There are 9 hidden switches. A switch that is on adds its own fixed numbers to the row, and there is some noise. The rows also spread widely along 13 directions, which tell nothing about the answers.
Some rows, each with its switches (1 for on, 0 for off) after it:
[ 1.35  0.20 -0.89  0.62  1.37 -0.87 -2.76 -1.04 -1.11  0.43 -0.44 -0.29
  1.16  0.32  2.14  2.83 -0.36 -2.83  1.14  0.09  0.06  0.86 -2.08 -1.64
  1.04  0.70 -1.76  0.00 -0.10  0.20  3.15  0.58 -0.57 -2.02 -1.25] : 0 0 1 0 1 0 0 1 1
[-1.01  2.64 -0.52 -0.79  0.06 -1.95  2.21  1.25  1.17  0.76 -3.15 -1.40
 -1.91 -2.10  0.04 -2.86  1.46  0.93 -1.08  0.31 -0.54  0.30 -1.20  0.68
 -0.26 -0.82  1.17  0.65 -3.33  0.87  2.33 -0.50 -0.06  0.31  0.87] : 0 0 1 1 0 0 1 1 1
[-1.85  0.35  0.23 -1.51 -0.27 -0.49  2.51 -0.95  2.38  0.49 -2.12 -1.50
 -2.29 -2.27 -1.74 -2.30  0.87  1.96 -0.70 -1.83 -1.34  0.42 -1.96  3.85
 -0.41  0.44  1.91 -0.54 -1.22 -1.20 -0.82 -0.22  1.26  0.62  1.17] : 0 1 0 0 0 0 1 1 1
[ 0.87 -0.01 -2.54 -0.20 -1.10  1.93  0.20  1.03 -0.84 -1.56  3.13  0.55
  1.02  1.38  0.06 -0.55 -1.74 -1.66  3.21 -0.11 -1.38 -0.28 -1.42 -2.32
  0.69 -0.63 -1.76  2.47  0.74  0.32  2.68  1.93  0.85  0.16  1.69] : 0 0 0 1 1 0 0 1 0
[-0.55 -0.69  2.20 -0.10  2.70  1.01  0.12 -1.09  0.89 -0.21 -2.72  1.24
  0.77 -2.20 -1.03  0.00 -0.44  2.47 -0.13 -2.44 -0.51 -1.15 -0.18  1.53
 -0.74  2.71  1.91  1.18  0.98  0.67 -0.41 -0.28  0.73  0.86  0.77] : 0 0 0 1 0 0 1 0 1
[-3.46 -1.76 -1.21 -2.10  1.83 -1.12  1.22 -2.27  1.30 -0.62  0.94 -0.24
  0.69 -2.23 -1.35 -0.56 -4.35 -0.13  1.94 -2.04 -1.79 -1.05 -4.81 -0.03
 -0.42  0.13  0.59  0.73  0.49  0.19  3.93  3.64 -0.22 -0.73  0.54] : 1 1 1 1 1 1 1 0 0
[-3.13 -0.76  0.20  0.42  0.03 -0.30 -1.27  0.08 -0.71 -1.48  2.52  0.94
 -0.91 -4.05 -1.40  1.35 -2.18 -0.17 -2.05 -3.16 -1.08  1.30 -2.85  0.24
  0.11  2.55  3.37  0.81  0.52 -0.87  1.26 -0.71  2.03  2.12 -3.00] : 0 0 1 1 1 0 0 0 1
[-1.95  1.50 -2.85  1.67  0.41 -0.60 -1.23  0.45 -1.64 -0.08 -1.96 -1.39
  0.01 -2.20  2.39  0.60  0.78 -0.60  1.02  2.05  0.27  2.46 -3.13 -1.24
 -1.18  0.09  0.90  1.15 -1.70  0.71  2.88 -1.16  0.25  0.72 -0.38] : 1 1 1 0 0 0 0 0 1
[ 0.88  0.83 -1.70  2.66  0.04 -0.35 -1.82 -1.96  0.47  0.14  1.05  0.34
  1.72  1.74  1.05 -2.19 -0.19  1.99 -0.26  2.28 -1.78  1.26 -1.68  0.81
 -1.43 -0.12 -0.74 -1.10 -0.75 -2.17  1.32 -1.54  0.91  0.09 -0.33] : 1 1 0 0 1 0 0 0 0
[-1.69  0.43 -2.97 -0.48 -2.21 -0.73 -2.17 -1.89  0.32  1.76  2.26 -0.65
  1.53 -0.11  1.93 -1.04  0.06 -0.35 -0.02 -0.33 -1.09  0.05 -0.46  0.43
  1.44 -1.16  0.26 -0.13 -1.31 -1.23  1.24  0.85  2.26 -0.27 -0.56] : 0 1 1 1 0 0 1 0 1
[ 0.11  2.33 -0.49  0.78  0.00 -0.38 -1.52  1.65 -2.43 -0.41 -0.06 -0.36
 -0.19 -1.96  2.14  0.42  0.20 -0.67 -0.24 -0.33 -0.73  1.31 -0.63 -0.95
  0.23  0.92  0.60  2.81 -0.74  1.69  3.75 -0.10  1.08  0.91 -0.74] : 0 1 1 1 1 0 1 1 0
[ 2.56  1.64  1.10 -0.11  1.32 -0.14  1.76 -0.48  0.74 -1.35  1.21  1.30
 -0.15 -0.32 -2.41 -2.52 -1.71  2.41 -1.11 -0.88 -2.61  0.52 -0.76  0.02
 -0.51  0.78 -0.46  0.54 -0.22 -0.40  2.92 -0.39 -0.30  0.16  0.66] : 0 0 1 0 0 0 0 1 1
[ 4.27  4.14 -0.80  2.01 -0.29 -0.40 -0.58  1.63 -1.34 -0.58  3.90  0.50
  0.05  0.53  0.28 -0.27  1.87 -1.72  0.37  0.01 -0.96  3.02 -1.93 -2.90
  2.15 -1.51 -3.83  0.25 -1.46 -0.88  4.88 -0.63 -0.28 -2.19 -0.77] : 0 1 1 0 1 0 1 1 1
[-1.67  2.08 -2.86 -3.38  1.18 -1.13  2.41 -2.43  1.71 -0.24 -1.74 -2.42
 -1.29 -3.03 -1.10 -1.35 -1.51  1.72 -0.24 -1.61 -1.93  0.49 -3.43  0.24
  0.23  0.40  2.22  0.43 -1.22 -1.79  2.38 -0.86 -1.44  0.93  0.08] : 1 1 0 1 1 0 1 0 0
[-0.71  1.07  0.68 -1.07  1.07 -0.50 -1.11 -0.24 -1.16  0.20 -3.39 -2.90
 -0.39 -2.52  2.82 -0.30  0.69 -0.11 -0.29  0.08  0.18 -1.25  0.83  2.26
 -0.51  1.27  2.53  1.55 -0.55  1.43  1.91 -0.12  0.58 -0.23  2.10] : 1 0 0 0 1 0 0 1 1
[ 0.23  2.06 -0.40  1.95  1.33  0.24 -2.02  0.50 -2.08 -0.55  0.54  0.22
  0.07 -2.47  0.89  1.27  0.72 -0.60  0.13 -1.30 -0.65  1.97 -2.08 -1.19
  0.09  0.38 -0.11  0.73 -0.30  0.00  2.71 -0.87  0.51 -0.27 -1.37] : 1 0 0 1 1 0 1 1 0
[-0.96 -0.61 -0.81  3.17  0.21  2.15  0.59  1.86  1.06 -0.92 -0.08  1.32
 -0.99 -1.15 -2.03  0.29  2.89 -0.24  1.63 -1.13  0.95  2.19 -4.04 -0.14
  0.46  1.92  0.45  0.08 -0.57 -2.18 -2.06 -2.64  1.82  2.34 -0.59] : 0 1 0 0 1 0 0 0 1
[-0.16  2.20 -2.02 -2.80 -2.22 -1.41  0.98  0.71 -2.23 -1.06  0.55 -1.08
 -2.27 -2.35 -0.05 -0.33 -2.77 -0.43 -0.33 -0.54 -2.42  2.10 -1.03  0.39
 -1.21  0.24  1.17  3.26 -0.52  1.67  4.15  0.45  1.02  1.93  0.38] : 1 0 0 1 0 0 0 1 0
[-1.25  0.79  0.23 -0.88  1.85  1.79  0.91  0.31 -0.47 -0.33 -1.96 -0.39
 -1.20 -4.10 -1.22  0.84  1.08 -0.31  1.72 -3.48  0.27  0.20 -1.78  0.28
  0.84  1.09  1.38  1.49  0.30  0.45  0.35  0.06  0.74  0.15  1.38] : 1 0 0 0 1 0 0 1 1
[-2.03 -2.14 -1.56  0.71 -2.42  1.77 -1.54 -0.31 -0.29  0.64  0.97 -0.12
  0.74  0.37  0.75 -0.56  0.54 -0.41  2.76 -0.37 -0.86  0.25 -0.83  2.81
 -0.83 -0.67 -0.54  0.87  0.47  0.15 -1.39  2.01  4.04  0.57  2.03] : 0 0 0 1 0 1 0 1 0
[ 0.77 -0.27  1.92  0.04 -0.13  1.36 -1.53  1.06 -0.50  0.98 -0.41  0.21
  0.57 -0.47  1.24  1.20  2.65 -1.73  1.30 -1.77  1.69 -1.57  2.20  1.16
  1.60  0.67 -0.32  0.89  0.47  1.46 -0.60  0.97  1.87 -1.02  1.67] : 0 0 0 0 0 0 1 0 1
[-2.06  1.68 -1.83 -1.87 -0.97  1.55  0.10 -0.25 -1.34  0.04 -0.16 -1.40
 -0.92 -4.26  0.03  0.10  1.04  0.30  1.17 -3.41 -1.02  1.29 -0.44  1.02
  0.97 -0.07  1.57  2.38 -0.06  0.84  0.96  0.45  2.24  0.96  1.52] : 0 0 0 1 0 1 1 1 1
[-0.80 -0.36  0.58 -0.05  0.27 -1.87  1.59  2.20  1.56 -2.02  1.39 -2.32
 -2.33 -0.84 -0.22 -0.47  0.15 -2.51 -1.17  0.58 -0.34  0.01 -4.39  0.30
  0.35  0.57  0.51 -0.97 -1.48 -1.41  3.04 -0.50 -0.72 -0.89 -0.40] : 0 0 1 1 0 0 1 1 1
[-1.45  0.08 -2.82  2.68 -1.24  0.11 -2.71  2.77  0.28  2.38  1.64  2.52
  1.56 -0.15  2.22  0.59  3.49 -3.80  0.82 -1.59  2.15 -1.45  0.02 -4.91
  3.82  0.20  1.10  0.71 -1.71 -0.72 -0.37 -1.87  1.89  1.88 -2.47] : 1 0 0 0 0 0 1 1 0
[-0.49  0.27 -1.55 -0.38 -1.71 -0.31 -1.19 -0.81 -0.55  1.87 -0.44  0.33
 -0.84 -1.36 -0.04  0.61  0.00 -0.98  1.29 -1.79 -0.49  1.77 -1.23  1.38
 -0.07  0.57  0.09  1.19 -0.72  0.20  0.40  0.44  2.19  1.42 -0.36] : 1 0 1 0 0 0 1 1 0
[ 0.91  0.76 -1.34  1.71  2.93 -1.52 -2.04 -2.24  0.00  0.00  2.07  3.00
  2.27 -0.20 -0.82  1.69 -2.56 -0.32 -0.56 -2.17 -1.71  1.47 -3.54 -4.25
  1.31  0.18 -1.56 -0.73  0.26 -1.16  3.85 -0.19 -1.30 -1.11 -3.71] : 0 0 0 0 1 1 1 1 0
[-2.12 -0.80 -1.52  1.98  0.86 -1.52 -0.78 -1.66  0.76 -1.17  3.15  2.43
  1.87 -0.42 -1.05 -1.99 -4.18  2.01 -1.97  0.10 -2.51  0.04 -2.69 -1.79
 -1.44  0.83  2.01 -0.35 -0.04 -1.41  2.72 -1.00  0.54  1.69 -2.40] : 1 0 0 0 0 0 0 0 1

New rows. What belongs after each?
[-0.79  0.65  1.26  0.05 -0.18 -1.65 -2.78 -0.48 -1.31  3.35 -3.05  1.05
 -0.04 -1.76  1.83  2.36  1.15 -1.47 -0.55 -2.22  1.00  0.23  1.37  0.81
  0.86 -0.40 -0.02  0.45 -0.65  2.71  0.02  1.68  1.56 -1.18 -1.61] : 0 0 0 0 0 0 1 1 0
[ 0.04  0.27 -0.18 -2.58  0.50 -0.47  0.24 -0.51 -0.08 -0.57 -0.96 -0.89
 -0.27 -1.61  0.33  0.33 -1.71 -0.85  0.62 -2.33 -0.87 -0.96 -0.15  0.79
  0.85  1.86  1.41  2.83  0.16  1.17  2.69  1.23  0.65  0.73  1.50] : 0 0 0 0 1 1 1 1 1
[ 2.47  2.14 -0.36  1.32 -2.50 -0.40 -1.55  1.80 -1.17  1.82  0.19  1.39
 -0.29  0.86  1.13  0.70  2.90 -1.74  0.43 -0.49  0.84  1.97  1.38 -0.25
  1.56 -0.12 -1.74  1.11 -1.29  0.75  0.32 -0.72  1.92  0.62 -0.87] : 0 1 0 0 0 0 1 0 0
[-2.98 -0.59 -0.84  0.49  2.89  0.33 -1.47 -2.73 -0.68 -0.65 -0.24 -0.01
  2.58 -2.71  1.14 -0.92 -2.77  2.18  0.93 -0.73 -1.61 -1.09 -1.63 -0.10
 -1.06  0.33  1.89  1.02  0.80  0.81  3.06  1.62  0.73 -0.45  1.12] : 1 1 0 0 1 1 0 0 1
[-2.12  0.51 -0.32 -1.20  2.94 -1.41 -2.69 -2.69 -1.93  0.53 -3.13 -0.28
  3.33 -1.78  3.79 -0.17 -4.39  1.65  0.05  0.05 -2.01 -2.50  0.89 -0.76
 -1.44  0.10  2.02  3.06  0.35  3.77  4.88  3.33 -0.15 -1.44  0.82] : 0 0 0 1 1 0 1 1 1
[-2.74  0.58  0.82  1.47  2.54 -1.03  1.53  0.62  0.11  0.61 -1.71  2.39
  0.40 -2.29 -1.13 -2.30 -1.72  1.85  0.03 -0.59 -1.29 -0.64 -2.52 -1.86
 -0.97 -1.34  0.18  0.86 -1.16  2.13  3.22  2.46 -0.16 -0.96 -0.57] : 0 1 1 1 1 0 0 1 0
[ 0.74  2.70  0.08 -0.46  1.92  0.68 -3.37 -3.13 -2.45  1.95 -1.50  0.34
  2.14 -2.70  1.94  1.25  0.47  1.67  0.65 -2.95 -0.51  0.31  2.57  0.61
  0.76 -0.15  0.07  1.40  0.39  1.79  1.75  0.99  0.99 -1.36  0.58] : 1 0 0 0 1 1 1 0 0
[ 0.12  1.44 -1.83 -2.23  0.55  0.29  0.54 -1.73 -0.15  1.40 -2.02  0.16
 -0.93 -3.13 -1.52  1.10 -0.26 -0.15  1.58 -3.37 -0.65  1.64 -1.70 -0.09
  1.16  1.14  0.53  1.45 -0.28  0.03  0.92 -0.01  0.49  1.06  0.12] : 1 0 1 0 0 0 0 1 1
[-1.83 -0.57 -1.48  1.79 -2.69 -0.55  0.62  3.38  0.12  0.09 -1.54 -0.41
 -2.09  0.51  0.37 -0.69  1.88 -2.06  1.80  2.18  0.87  1.99 -3.10  1.34
 -1.01 -0.15 -0.39  1.18 -2.10  0.49 -0.35 -0.16  2.13  1.79  0.41] : 0 1 0 1 1 0 0 0 0
[-3.79 -0.30 -3.48  1.16 -1.37 -1.03 -0.80  0.29  0.28  0.51  1.24 -0.65
 -0.25 -0.94  0.77 -0.81 -0.29 -1.78  1.31  0.46 -0.77  1.26 -4.53 -0.72
 -0.31 -1.78  0.25 -0.37 -1.73 -0.77  1.75  0.69  1.37  0.01 -0.99] : 1 0 0 1 1 0 1 1 0
[ 1.69  0.99  0.22 -1.07  2.85 -1.51  2.10 -1.36  2.22 -0.70 -1.13 -1.25
 -0.38  0.20 -1.10 -1.13 -1.52  0.20  0.73  0.12 -1.40 -0.39 -3.70  0.02
 -0.56 -0.41 -1.52 -1.24 -0.79 -1.46  3.49  0.57 -2.90 -2.49  0.89] : 1 0 0 0 1 0 1 1 0
[ 0.94  0.05  0.90  1.84  2.24  0.88 -2.59  0.41 -1.97 -1.77 -1.51  1.14
  1.98 -1.20  1.84  0.02 -2.22  2.02 -1.27 -0.34 -1.65 -0.44  0.40 -0.09
 -1.27  4.81  3.09  3.89  0.86  1.02  2.68 -1.93  1.36  3.41 -0.09] : 0 0 1 1 1 0 0 1 1
[-0.68  2.05  0.26  0.45  3.45 -0.44 -0.41 -1.12 -0.03  0.74 -2.24  1.97
  1.48 -3.21 -0.09 -0.51 -0.39  2.49 -1.46 -2.77 -1.12 -0.47 -0.37 -2.59
  0.87  1.49  1.97  1.24 -0.86  0.81  2.60 -1.06 -0.48  0.58 -1.57] : 0 0 1 1 0 0 1 1 1
[ 0.72  0.54  2.32  0.36 -1.78 -0.66  1.49  3.69 -0.49  0.99 -0.10  1.96
 -1.55 -0.23 -1.07 -1.57  0.85 -1.18  0.51 -0.90 -0.12 -0.63  1.41  0.72
  0.16 -1.26 -1.49  1.45 -1.17  3.12  1.20  2.45  1.81 -0.31  1.12] : 0 0 0 1 0 0 0 1 0
[ 2.28  3.30 -1.00 -1.08 -1.76 -0.69 -1.51 -0.23 -2.55  0.80 -1.17 -0.08
 -0.93 -1.59  0.91  0.75  0.24  0.43 -0.94 -1.56 -1.36  3.04  1.44  1.00
  0.10  1.19  0.56  2.88 -0.68  1.34  1.95 -1.35  1.89  2.03 -0.28] : 0 0 0 0 0 0 1 1 1
[-1.98  0.04 -2.20  1.50 -1.32  1.13 -1.80  0.41 -0.61  0.78  0.83  0.43
  0.62 -0.65  1.07 -0.08  1.27 -0.87  1.35 -0.63 -0.14  0.49 -1.26 -0.68
  0.80 -1.10  0.00  0.45 -0.43 -0.43 -0.32  0.50  2.21  0.10 -0.52] : 0 0 0 1 1 0 0 1 0
[ 1.21  5.04 -0.49  0.50  1.44 -1.75  1.92  2.03  0.33 -1.21 -0.42 -0.96
 -0.90 -2.26  0.47 -4.49  0.92  2.36 -3.50  0.52 -1.54 -0.55 -0.27 -2.37
  0.92  0.23  2.43  0.95 -3.41 -0.82  5.23 -3.38 -1.43  0.99 -0.20] : 1 0 1 1 1 0 0 1 1
[ 1.94  2.87  0.41 -3.58  1.34 -0.12  1.65 -1.65  0.34  0.00 -0.78 -1.76
 -0.74 -1.49 -0.41 -0.49 -0.77  0.54  0.21 -2.20 -0.79 -0.60  0.65  0.31
  1.34 -0.55 -0.22  0.98 -0.27  0.31  2.91  1.39 -1.64 -1.64  1.70] : 0 0 1 0 1 0 1 0 0
[-1.76  2.76 -2.65  2.25  1.32  0.64 -1.24 -1.38 -0.70  0.14  0.76  0.64
  1.42 -2.72  0.17 -1.84  0.66  2.85 -0.24 -0.96 -1.90  1.94 -2.26 -1.69
 -0.34 -1.04  0.85 -0.18 -1.29 -1.13  2.02 -1.67  0.75  0.17 -0.96] : 1 0 0 1 0 0 1 1 1
[ 1.12  1.13  2.15 -2.09  1.48 -2.98 -1.41 -1.71 -1.09  0.95 -1.62 -0.80
  0.42 -1.07  2.05  0.18 -2.94  0.12 -1.59 -0.36 -1.76 -0.92  0.89  1.98
 -0.88 -0.09 -0.33  0.86 -0.35  2.76  4.99  3.21 -0.25 -2.69  0.41] : 0 0 1 1 0 0 1 1 1
[ 1.35  1.68  1.16  0.10  0.71  0.07 -0.33  1.32 -0.22  0.50 -1.01 -0.42
 -0.39 -1.41  0.94 -0.36  1.82 -0.49 -0.21 -1.88  0.41 -0.74  0.77  0.34
  1.34  0.99  0.52  1.60 -1.07  0.89  1.74 -0.14  0.76  0.14  0.94] : 0 0 1 0 1 1 1 1 0
[ 2.38  0.26  2.39 -1.23  0.37 -2.36 -0.80 -3.04  0.13  2.27 -4.16  0.44
 -1.23 -0.07 -0.96  0.57 -2.01  1.80 -1.28 -1.28 -1.77  1.70  0.10  5.13
 -2.14  1.90 -0.73  0.14 -0.31  0.66  0.17  0.91  1.09  0.02 -0.48] : 0 0 1 0 1 0 0 1 0
[ 1.90  2.24  3.23 -1.36  1.26 -2.93  0.51  1.34 -0.01  1.45 -0.63  1.76
 -1.15 -1.63 -1.12 -0.15 -0.48 -1.11 -1.97 -2.87  0.05 -1.32  1.21 -0.32
  1.64  0.26 -0.20  0.67 -1.30  2.01  3.45  1.30 -0.56 -1.23 -1.15] : 1 0 0 1 1 0 1 0 0
[-1.38 -0.69 -1.98  0.54  4.90  1.09 -0.01 -4.28  1.07 -0.58 -4.20 -0.40
  1.23 -2.11 -1.48  1.32 -2.02  2.20  2.91 -1.06 -1.84  2.10 -6.63  0.40
 -2.48  1.45 -0.36 -0.35  0.84 -1.57  0.82 -0.49 -1.74 -0.54 -0.09] : 1 0 0 1 1 0 1 1 0
[-0.24  1.98 -0.59 -0.25 -2.03 -1.21 -3.16  1.52 -2.77  3.21 -0.97  0.73
 -0.97 -2.56  2.10  2.98  2.23 -3.83  0.48 -2.40  2.08  1.47  1.54 -0.80
  2.24  0.32  0.25  2.03 -1.28  2.55  1.18  0.40  2.18  0.88 -1.90] : 1 0 1 0 0 0 1 0 0
[-1.08  1.37  3.61  2.50  1.52 -1.58  0.17  2.51 -0.46  1.34 -0.71  1.30
 -1.55 -3.42 -0.85 -1.17  2.33 -0.67 -0.99 -1.56  0.52  0.23 -1.88  0.94
  0.38 -1.30 -1.01 -1.08 -2.12  1.69  2.56  1.58  1.27 -2.72 -0.60] : 1 1 1 1 1 0 0 1 1
[ 0.21  1.11  0.41  1.76 -0.23  1.83 -2.02  2.17 -2.34 -0.81  1.31 -0.09
  0.16 -2.19  1.49  0.02  1.93 -0.86  1.00 -0.98  0.35  0.42  0.07  0.51
  0.89  2.02  0.87  2.35 -0.22  0.30  1.65 -0.78  2.67  1.45  1.10] : 1 1 1 1 1 0 0 0 1
[ 0.20 -0.17 -1.43  1.97 -0.55 -0.06 -1.04  0.94 -0.54 -0.83  4.20  0.88
  1.12  0.37  0.13 -0.83 -0.60 -1.73  1.33  0.51 -1.46  0.66 -2.82 -1.63
  0.52 -0.60 -1.87  0.15  0.08 -0.86  3.33  0.90  1.41 -0.93 -0.10] : 1 1 0 1 0 0 0 1 1
[ 0.40 -0.68 -0.22  2.07 -0.46 -1.07 -0.71  0.57  1.33 -0.38  1.48 -0.92
  0.37  1.47  1.48 -2.14  0.96 -0.48 -0.42  1.80 -0.89 -0.61 -2.09  1.64
 -0.56  0.27 -0.01 -0.91 -1.30 -1.73  1.69 -0.76  1.08  0.13  0.65] : 1 1 0 0 0 1 1 1 0
[ 0.99  2.54 -0.13  1.62  0.93  2.37  1.06  0.62 -1.01  0.75 -1.89  1.46
  0.05 -1.46 -1.34 -2.32  1.87  2.61  2.88 -1.02 -0.92  1.92 -0.22  0.97
 -1.30 -0.95 -1.47  1.90 -0.69  1.66  0.79  0.38  1.58 -0.03  3.13] : 1 0 0 0 0 0 1 1 1
[ 2.40  2.36 -1.90 -0.42  0.53 -0.99 -0.54 -1.12  1.05  1.49 -0.87  0.31
  1.98  1.10  1.61 -1.66  0.15  0.57 -0.06 -0.23 -0.64 -1.22  1.15 -1.90
  2.11  0.53 -0.15  1.48 -1.61 -0.50  3.01 -0.72 -0.47  0.69  0.27] : 0 1 1 0 1 1 1 0 0
[-3.36 -1.28  0.52  0.02  0.56  1.88  1.31  0.91  0.75 -0.23  3.23  1.46
 -0.58 -3.12 -2.78 -0.21  0.47 -1.47  1.84 -4.54  0.17 -1.55 -2.25 -1.17
  2.27 -2.09 -0.17 -0.51  0.86 -0.07 -0.08  3.12  1.48 -1.88  0.42] : 0 0 0 0 1 1 0 1 0
[ 4.68 -0.08  1.70 -1.60 -2.22 -0.96 -0.43 -0.79  1.42  0.01  2.48 -0.05
 -0.23  3.58 -0.43 -2.30 -1.52  0.28 -0.72 -0.08 -1.76 -1.01  1.96  4.73
 -0.55  1.67 -1.01  0.44  0.15 -1.58  0.94  0.19  1.64  0.72  2.13] : 1 0 0 0 1 0 1 0 0
[-2.76  0.11 -0.69 -1.60 -0.11  0.16  1.34  1.50  0.11 -0.66 -1.90 -2.96
 -0.84 -1.86  2.08 -1.82  0.60 -0.62  0.76  0.51  0.23 -2.60  0.29  0.39
 -0.10 -1.07  2.18  1.64 -0.75  1.92  1.72  1.44  0.26 -0.34  3.00] : 0 0 0 0 0 1 0 1 0
[ 0.89  1.66 -1.23 -1.89  0.68 -1.91  0.54 -2.63  1.31  2.47 -3.60  0.03
 -0.45 -1.13 -0.72 -0.19 -0.32  0.91  0.26 -2.46 -1.20  1.40 -1.49  1.40
  0.93  0.92 -0.31  0.85 -1.68 -0.17  1.41  0.24  0.34  0.69 -0.42] : 0 1 1 0 1 1 1 1 0
[ 1.54 -1.04  1.88 -1.10  3.20  2.26  0.49 -2.43  0.65  1.11 -2.46  1.13
  0.78 -2.58 -2.46  0.84  0.04  1.21  3.60 -4.68 -0.70 -0.34 -1.45  2.70
  0.40  2.67 -0.89  1.68  1.59  0.40  0.32  1.99  1.55 -0.34  2.83] : 1 1 1 0 0 1 1 1 1
[ 2.48  1.27  1.21 -0.27  0.94 -0.50 -1.35 -1.59 -0.53  1.61 -2.65  1.75
  0.22 -1.16 -0.99  0.99 -0.24  1.39 -0.49 -2.71 -0.79  1.43  0.73  1.72
  0.21  2.26 -0.46  1.48 -0.49  0.63  0.67 -0.46  1.19  1.15 -0.64] : 0 0 1 1 1 1 0 0 0
[ 0.46  2.36  2.56 -0.02  0.48 -0.55  1.37  3.80 -0.80 -2.48  1.78 -2.19
 -2.57 -2.67  0.73 -0.55  2.05 -1.81 -2.51 -0.69  0.39 -0.76  0.23 -0.73
  1.37 -0.15  1.62  0.07 -0.64  0.44  3.34 -1.23 -0.52 -1.43  0.58] : 0 0 0 0 0 0 0 1 1
[-2.05 -1.96  0.65  2.28  4.59  1.35 -1.62 -1.66  1.39  0.01 -5.16 -1.76
  1.30 -1.45  2.11  2.97  2.76 -0.04  1.47  0.36  1.87 -0.35 -3.68  0.47
 -0.57  1.98  1.01 -1.76  0.69 -1.16 -1.86 -1.55 -1.30 -1.44 -0.20] : 0 1 0 0 0 0 1 0 0
[ 0.78 -0.06 -1.58 -0.78  0.28 -1.81  0.47 -1.87  0.92  0.58 -0.56  1.69
  0.91  1.53 -1.43 -1.38 -3.84  0.52  1.62  0.66 -1.91  0.22 -2.24 -0.14
 -1.41 -0.25 -1.60  0.85 -0.54  0.42  2.86  2.08 -0.30  0.11  0.26] : 1 0 0 1 1 0 0 0 0
[ 2.12  0.15 -0.36 -2.70  0.81 -0.91  1.05 -2.23  1.78 -1.83 -0.23  0.21
 -0.11 -0.40 -1.92 -0.64 -4.01  2.28 -2.09 -2.31 -2.60 -0.02 -1.13  1.37
 -0.08  5.37  3.29  2.58  0.66 -2.25  1.79 -2.64  0.02  4.45 -0.57] : 0 1 0 0 1 0 1 0 1
